All groups share one centre, and each spreads out both ways along 6 directions, with some noise.
In the rows, zero is written as 128.
Some rows, each with its group after it:
[168 170 147 145 139 105 123 117 124 154 174 140 120 120 152 150 154 136]
(3)
[139 125 124 150 108 127 131  80 133 121 132 124 147 129 143 121 129 138]
(4)
[147 100 130 104 108 142 115 126 141 143 140 146  96 106 133 137 113 127]
(3)
[142 138 130 140 130 118 115 128 134 124 137 138 124 120 142 128 130 121]
(2)
[ 98 134 126 152 141 127 129 122 144 117 113 126 155 143 121 127 133 138]
(4)
[131 124 120 141 125 139 121 116 139 117 113 141 133 115 140 123 129 114]
(1)
[ 91 123  78 128 135 132 144 133  93 126  88 111 143 158  82  93 116 135]
(2)
[171 140 110 135 122 142 125 115 113 138 128 154 111  94 159 125 142 100]
(2)
[106 128  92 156 141 150 127 112 134 133  99 144 147 123 122 116 135 130]
(2)
[126 164  89 154 140  89 107  99 109 144 136 135 141 161  92  99  97 160]
(1)
[127 132 105  84 113 153 117 135 121 134 110 146 130 117 101 109  93 124]
(2)
[101  60 124  90  96 178 147 120 141 142 110 117 118 118 108 134 118 148]
(1)
[152  94 134  85  85 147 130 117 123 119 125 125 110 107 138 121 103 113]
(0)
[136  84 105 118  94 165 110 101 153 124 106 159 114  92 137 114 103 114]
(0)
[125 132 135 134 129 129 128 124 135 125 129 130 137 129 136 131 136 129]
(2)
[138  94 142 129 110 159 136  84 157 178 164 140 110 103 143 163 152 173]
(1)
[124 105 168 152 117 124 106 115 188  89 128 138 141 118 165 141 124 116]
(0)
[169 140 158  82 106 121 122 140 125 126 156 130 111 113 141 137 112 110]
(2)
[ 99 133 121 105 142 136 140 168 108 123 104 115 137 144  97 121 122 120]
(1)
[127  93 113  74  82 165 126 123 123 112  98 129 125 111 114 103  86 110]
(3)
[153 119  98 113 122 112 116 148  96 127 121 136  90 123 116 102  99 105]
(4)
[114 142 138 146 144  95 127 140 127 105 127 110 141 155 126 125 127 126]
(3)
[ 96 187 150 111 141 139 147 146 118 109 111 108 195 155 110 129 137 129]
(3)
[141 126 139 145 121 135 124 111 148 114 126 140 132 110 158 133 137 113]
(0)
[138  90  56 114 100 190 153  71  90 199 117 145 104  98 104 116 134 164]
(1)
[139 124 147 136 123 126 130 127 140 114 132 128 126 118 153 135 137 113]
(0)
[130 143 150 136 131 129 119 122 152 120 136 134 144 125 140 138 131 127]
(3)
[134 126 130 130 122 135 136 126 126 105 110 124 136 120 145 119 133 101]
(0)
[127 127 168 141 113 107 118  97 163 107 149 112 152 140 142 137 121 148]
(4)
[127 105 142 151 143 121  96 128 181 146 152 161 100 112 140 154 129 149]
(0)
[132 145 128 153 147 123 117 133 140 134 131 147 129 121 143 135 144 122]
(4)
[136 136  95 173 148 141 126 116 123 135 110 153 123 105 148 125 157 111]
(3)
[106 121 126 145 134 143 120 139 151  94  92 139 147 117 138 120 128 100]
(1)
[142 143  91 164 143 132 135 115 107 140 117 140 124 119 135 117 150 117]
(2)
[102 119 115 142 133 134 128 136 131  91  91 126 147 135 126 109 121 105]
(0)
[130  88 146 112 101  95  96 131 157  80 125 123 107 136 133 108  74 109]
(4)
[131 129  83 126 123 141 142 126  85 126  96 125 121 126 114  96 121 107]
(3)
[126 109 127 160 131 110  99 117 161 101 122 143 126 128 142 118 114 120]
(4)
[113 125 130 105 117 143 135 135 123 117 108 117 142 132 115 124 116 125]
(4)
[131 111 134 117 109 125 122 114 137 115 129 124 128 127 131 120 106 129]
(1)

New rows, each followed by its group:
[142 123 123 149 129 106  93 125 153 107 129 150 117 118 141 114 106 110]
(2)
[141 114 122  29  81 161 131 152  99 123 105 123 117 113  96 103  73 104]
(2)
[133 134 146 127 137 138 129 153 136 104 115 135 133 112 152 133 142  90]
(1)
[182 133 159 121  95 119 102  91 157 136 175 151 114 100 164 146 117 133]
(3)
[140 128 102 127 126 151 140 121 109 148 119 140 122 110 129 124 141 122]
(1)
[134 163 111 127 130  76 111 112 104 140 153 116 136 173  86 105  91 169]
(1)
[144 160 117 141 105 141 131  86 120  94 105 131 174 119 150 102 124 103]
(3)
[ 94 120 103 127 130 154 140 123 122 127  96 123 153 136 105 114 125 134]
(2)
[106  99 135 174 123 123 100 101 188  85 112 139 147 124 151 121 116 123]
(4)
[168 147 117 171 147  53  54 138 156 111 157 174  84 129 142 108  83 109]
(2)
[132 145 114 157 133 116 112 106 136 129 134 142 138 130 130 118 124 138]
(1)
[122  95  78 116 127 154 109 128 134 172 120 167  90 109  98 119 105 145]
(0)
[130 148 200 118 147 120 128 197 153  72 122 124 138 118 176 158 152  65]
(1)
[131 122  50 158 152 165 118 119 113 182 105 181  95  91 117 118 145 128]
(0)
[112 131 123 182 144  89 112 102 150 115 138 122 141 156 128 122 127 152]
(4)
[104 124 107 158 156 125  97 130 165 150 128 164 121 129 112 133 121 154]
(0)
[129 127 170 101 129  71 119 156 126 122 169  96 108 168 111 137 103 149]
(3)
[131  87  90 103 124 149 120 143 119 171 124 152  71 108 102 124 111 137]
(0)
[114  65 125 109  90 157 127  87 154 143 133 125 120 121 121 131 106 166]
(1)
[137 139 122 142 126 120 116 113 135 124 133 137 132 126 134 123 123 127]
(1)
[147 108 110 136 114 134 140 119 107 105 107 123 115 113 150 110 130  92]
(2)
[149  96 132 121 119 137 106 126 158 145 146 157  88  97 143 142 123 128]
(3)
[130 136 134 133 128 131 120 123 140 129 130 137 134 124 133 130 128 128]
(2)
[110 118 145 103 133 145 143 154 130 134 125 119 126 129 118 145 136 129]
(1)
[117 136 116 161 153 122 110 131 149 138 129 149 127 128 127 133 136 138]
(0)
[105 137 126 151 151 137 126 141 145 118 112 136 146 129 131 132 144 121]
(3)
[116 110  98 153 121 122 121 103 128 109 107 127 135 137 124 100 109 126]
(4)
[117 135 125 134 128 155 135 122 137 125 110 136 149 117 134 130 139 121]
(4)
[101 193 139 177 159 105 137 127 122  85 109 107 198 163 134 120 151 119]
(3)
[118 113 153 127 116 143 115 126 168  99 117 135 145 117 144 133 119 115]
(4)
[167  81 108  61  66 184 118 107 130 152 123 158  88  72 129 119  91 115]
(3)
[118 159 142 105 129 171 159 120 121 164 135 123 164 123 121 156 163 154]
(2)
[ 83  90  55 174 137 130  90 119 153  87  61 157 134 136 102  69  79 110]
(2)
[143 116 134 160 128 103 124 119 131  98 129 121 114 126 160 124 138 104]
(2)
[133 125 143  75 103 141 126 142 126 122 125 125 129 125 114 122 100 122]
(2)
[118 119  91 176 142 107  98 119 144 107 106 152 123 130 129  99 110 114]
(2)
[127 138 147 136 132 127 143 121 131 128 137 117 140 132 139 143 147 134]
(2)
[130 122 114 122 127 143 128 133 126 137 121 140 119 115 127 125 129 123]
(3)
[103  84  96 108 107 161 140 102 125 157 115 124 123 130  95 117 109 164]
(1)
[113 157 116  59 147 126 151 203  67 148 121 104 117 155  69 120 112 126]
(4)
[118 124  94 170 128 127 129  87 123 122 110 127 146 139 125 105 130 140]
(4)
[144 141 113 133 124 140 140 120 107 119 112 128 138 117 141 114 137 104]
(0)
[117 112 114 142 109 144 131  98 139 109 105 129 150 123 135 111 121 123]
(4)
[190 104 145 131 103 189 141 111 141 129 125 163  99  40 218 157 184  66]
(1)
[144 147 150  97 113 156 109 126 158 139 140 163 138 101 135 145 120 129]
(2)
[125 141 112 132 130 138  75 123 173 128 120 186 134 110 117 117  89 128]
(2)
[180 157 167 169 136 129 131 101 148 142 171 150 124  87 200 169 189 114]
(2)
[114 121  28 140 135 135 101 129  99 128  72 165 115 127  82  65  81 108]
(2)
